The rows come from 4 hidden closed curves, with some noise, and rows from the same curve form a group. Each curve winds through 6 dimensions. The rows are also pushed far along 4 directions, which tell nothing about the answers.
Known rows, each followed by its group:
[  1   4  12   3   4 -17  12   8   8   9  -3   9   5 -21  -4]  q758
[ -3   5 -10   1  -6  -1 -18  -5   8  -8   1  -6   5  13   6]  q758
[  6 -12   8   5   1  16  10  -4  -6  -5  10   5  -1  11  -7]  q758
[ -5   5   7   7  -1   2  -6   8   5  10   7  12  -6   6 -17]  q704
[  5   4 -13  -3  -5 -12  -9  -7  -3  -6   1 -14   7  -8  26]  q292
[ -6  -2   8  -3   7   5   9   8 -11   0   2  -7  -5 -14   4]  q758
[  4  -7  -9  -3   5  -1  -5 -17   3  -6   5  -6   6  12  -5]  q704
[-20  17  11   6  -7   5  -7  15   9   7   4  19  -9   9 -11]  q758
[-10  10   3  -1  -1  -5   4  22  -2  -2   2  13  -2  -7   4]  q758
[ -8   6   8   0  -9  29  -3  10 -12 -14  16  -1  -2   8   7]  q704
[  0 -13  19  -1  -1  19  11  -4  -4 -12   9  -1   0  -4   1]  q292
[  0   2 -14   2  -3 -10 -12 -14   9   2   4  -8   5  20   8]  q758
[  1   2 -16  -4  -6  -5  -5  -5  12  -8  -4  -6   5   0   2]  q102
[  0  -9  26   0  -2  27   9 -13 -12 -12   3  -2  -1  -3   2]  q292
[ -2   7 -12  -5 -12  13   1   5 -13  -6  11   8   2   5  13]  q704
[ -7   1   2   3   4  -1   5   6   1   7   1  21   2   6 -10]  q102
[-14   7 -20  -1 -17  -3 -20  -4  23   1  -1   7  -9  21 -10]  q102
[  2 -13   1  -3  -3  20   5 -10 -10 -20   7   8   8  16  14]  q292
[ -9   5   8   7  -5  -7   6   5  14  15   1  16 -13   1 -16]  q704
[ 10   7  -9  -3   2 -23  -1  -7   9   8  -9 -12   8 -17   1]  q102
[  9  -7  12   0  15   3   7  -1  -2  -3  -7 -18  -1 -10 -10]  q292
[ -4   6  -5 -13   4 -18   9  -8  -6  14  -4 -10   5 -29  13]  q704
[  4  -3   0  11  -7  13  -1   8   2 -10   8  29   1  22 -10]  q292
[  7 -15  -6  -2   8  11  -3  -9  -5  -8  -2   0  -1  24  -7]  q292
[ -8   4  -9 -17   3 -14   5  -5  -8   2  -6 -15  -1 -13  24]  q292
[ -9  12  17   1   0 -15  15  13   9  12  -2  -5  -2 -41  -4]  q102
[  7  -7   7   3   5   2   5   4   3  -8   0 -17  -3  -3   0]  q704
[  6   0  -4   3  -6  -2   9   4 -10  -1  14  -6   4 -10  19]  q102
[  0   9  13   4  12 -13  11  20   3   8  -3   7   5 -24 -12]  q704
[ -4   3  18   6   0   6   4   9   0  15 -10   7   2 -16 -14]  q704
[ 14 -20   1   2   5  -5  -4 -26  12   5 -17   4   1  10 -20]  q292
[-12  19  13  14 -12  -3  -5  19   9   4  11  16  -1  -8  -3]  q758
[ -4   2  16   3   5  -8  17  10  13   7  -8  12   3 -28 -21]  q102
[ -5  -1   8  -2   5  13   8  11 -12 -17  11  -2   4   1  15]  q292
[-10  11   7   0  -3  16   8  22 -16 -17  17   8   3   2  21]  q292
[ -9   5  -1  -9   4 -16  -5 -11   6  14 -11 -16  -4 -11   3]  q758
[ -8  17 -11   3 -11 -17  -1  14   3  17   8  27  -2  -4  -2]  q102
[  6 -13  -8  -4  -3  11   2 -13   7 -11  -2  -1   5   2  -9]  q102
[ 10 -11 -17 -13  -4   8   4 -24  -4  -8  -4 -10   7  -3   5]  q102
[  2   3 -12  -9  -2 -14 -11 -21  14  11 -17 -15  -1  -3  -9]  q102
[ 12 -14   2  -5   1   9   6 -34  -2  -7  -1 -23   9   4   7]  q758
[ -5   5  -1   4   9 -20   1  17   5  12   1  14  -4   0  -9]  q292
[ -4  12 -13  -1  -8  -8  -7  11  -4  11  13  13  -1  -2   2]  q704
[  2 -10   8   2  14   5   9  -4  -3  -5  -2  -7   5   7  -6]  q758
[  3   8   0   0   1   0  11  12 -13  -8  13   0  14 -20  20]  q102
[-6  2  7  8  1  8 -7  8  2 -5  4  1  8  9 -1]  q704
[ 14 -13  -9  -7   2   6   0 -15  -8  -1  -1 -10   4   0  -5]  q704
[-10  18 -20  -5 -14 -21 -18   0  15  10  -9   8  -3   2   5]  q758

New rows, each followed by its group:
[  1   0  -5  -7  -3   5   5  -2  -4 -10  13  -9  -9   5   7]  q704
[  9 -21  13  -3  11  22  24   0  -3 -19  -2  -5   6  -3 -11]  q292
[ -2  -1  14   5   6   4   8  -6  -3   0   9 -12   5  -1   6]  q758
[  5 -14   1  -8  10   7   7 -10  -5 -15   0 -18  12 -10   6]  q102
[  0 -18  15  -4  14   0  13  -9   9   5 -13  11  -2   2 -23]  q292
[ -6   6   6   4  -2  -5  -2   3   6   5   2 -12  -4  -2   3]  q102
[  0   0 -18 -13  -7   3 -12 -23   0   0  -5 -17  -2  11   8]  q102
[ -2   3 -13  -2   5 -21  -5   9   1   9   1   7  -3   5   4]  q292
[ -3  -8  14   1   2  11  13   3   3  -2   5  10   2 -14 -17]  q102
[ -8   3 -20  -4  -7  -9 -24   0   9   6  -2   3 -11  18  -3]  q758
[ -9   5  -3   2  -3 -11 -11   1  13   8  -1  -8  -6   3  -3]  q102
[-11  15 -12  -7  -6 -26  -6  -7   7  17  -6  -8  -2 -12  13]  q758
[  4  -9  -4   1  -2  15   1  -8   0 -20   7  -9   2  19   7]  q704
[-11   8  -5   2 -13  -3   1   6   2   7  14   8 -12   4   7]  q704
[ -4  14  -8   3 -12 -13 -12   5  13   0   2   6   4  -1   8]  q758
[  2  -3 -23  -4   2 -13 -12  -2   1   4  -1   2  -2  21   3]  q292
[-12  12   8   4   2   0   1  18   0  -4   3   3   1  -7   5]  q758
[  3 -24   2  -4  11   0   4 -20  10   7 -14  -5  -3   3 -23]  q102
[ -6   8   6   9  -7  -2  10  17   0  11   6  22   1 -10  -1]  q704
[-16  23  -8   9 -18 -11  -9  13  10  13  13  22  -6   7   5]  q758
[-2  7 -3  6 -8  7  0  9 -5  5 15 21 -1 12  0]  q102
[ -1   4  10   6   4 -18  19   9   8  16  -5  20   1 -17 -11]  q758
[ 5  1  3  6 -3  4  4 -7  2 -9  6 -1 12  3  8]  q758
[-14   2  -1  -6  -5  14  -3  -1  -6  -1   8  11  -4  11   0]  q102
[-1  1 -4  6  5 -7 -7  3  4  7  3  5  0 14 -3]  q102
[ -3  16   3   6 -11   7   6  15 -12  -5  18  -3   1   0  25]  q102
[  8 -10  -5 -10  -2  20   4 -29  -5 -20  -1 -16  12  16  17]  q758
[  6 -12  -7 -15   9   1   1 -12  -6 -10 -13 -18   3  -5   8]  q758
[ -4  12  -8  -4  -8 -18   3  -8   6   8   1   2   5  -5  17]  q758
[-11  21 -34  -6 -15 -18 -21   0  12   6  -1   9   1  14  12]  q102
[  4  -4  -5   1   8   3  -9  -2   8   3 -12  -3  -9  19 -25]  q292
[  5  -1 -21   0  -9   0 -13  -4   2  -3  -9  -6   8  13  11]  q704
[  3  -5 -13   3  -9   8   1  -8   3  -6   6   8   2  16   3]  q704
[ -3 -12  -1  -5  11  -8   3 -12   6  15 -13   4  -3   2 -17]  q102
[ 12 -14   6   8   9  -6   4  -6  12   6 -11  -3   1   0 -21]  q704
[  3 -14   1  -8  12   7   3 -17  -6  -7  -7 -24   4   5   7]  q102
[ -8   8 -21  -3 -10 -12 -25  -5  11  16 -11  -4  -3  12   1]  q704
[ 17  -6 -15  -7  -6  15  -3 -22  -9 -18   1 -22  10   7  15]  q102
[ -8   4  10   2   0 -10   2   4  11  12 -11  -9  -8 -12  -2]  q704
[  0  -2 -14  -8   6 -14   3 -14  -2   5  -2 -16   4   2  14]  q758
[  2 -13   3  -2   2   3   3 -18  -4  -1  -1 -21   8  -9  13]  q704
[ -8   3  10   3   0  14   6  10  -7 -10  16   9   0  14   6]  q758
[  3  -6 -16 -11  -5  -9  -2 -18   3  11 -11  -3  -7  -1   1]  q758
[-10  12   7   5  -6  16   0  12  -1 -17  12  10   7  13   9]  q758
[-17  20   1   4 -12   7   2  23 -11  -2  18  19   8  -5  19]  q704
[-13  15 -20  -3 -13 -18 -20   3  11  12  -3  -4  -8  10  10]  q704
[  2  -5 -11 -12   3 -12   4  -9  -4  10 -10 -10  -5 -14   7]  q758
[-14  13   0   6  -4   5   4  18  -6  -3  21  15   0  15  12]  q758
[ -8  14  -6  10  -7 -10 -11  22   3   6   5  12  10  -1   7]  q704
[ 6  2 -4  2  4 -8  5  9  2 -5  0 -8  2 -7  5]  q704
[ -1   5  11   6   2  16   6  21 -14 -13  15  -4  -2  -2   7]  q292
[ -4   8  -2  -5   1  -4   6   4  -7   7  -3   2   5 -18   7]  q704
[ -5 -10  -5 -14   3   6   1 -14   1  -1  -7  -3  -7  12  -1]  q292
[  2  -9 -15   2   3 -10 -20 -17  14  12 -10  -5  -8  21 -20]  q758
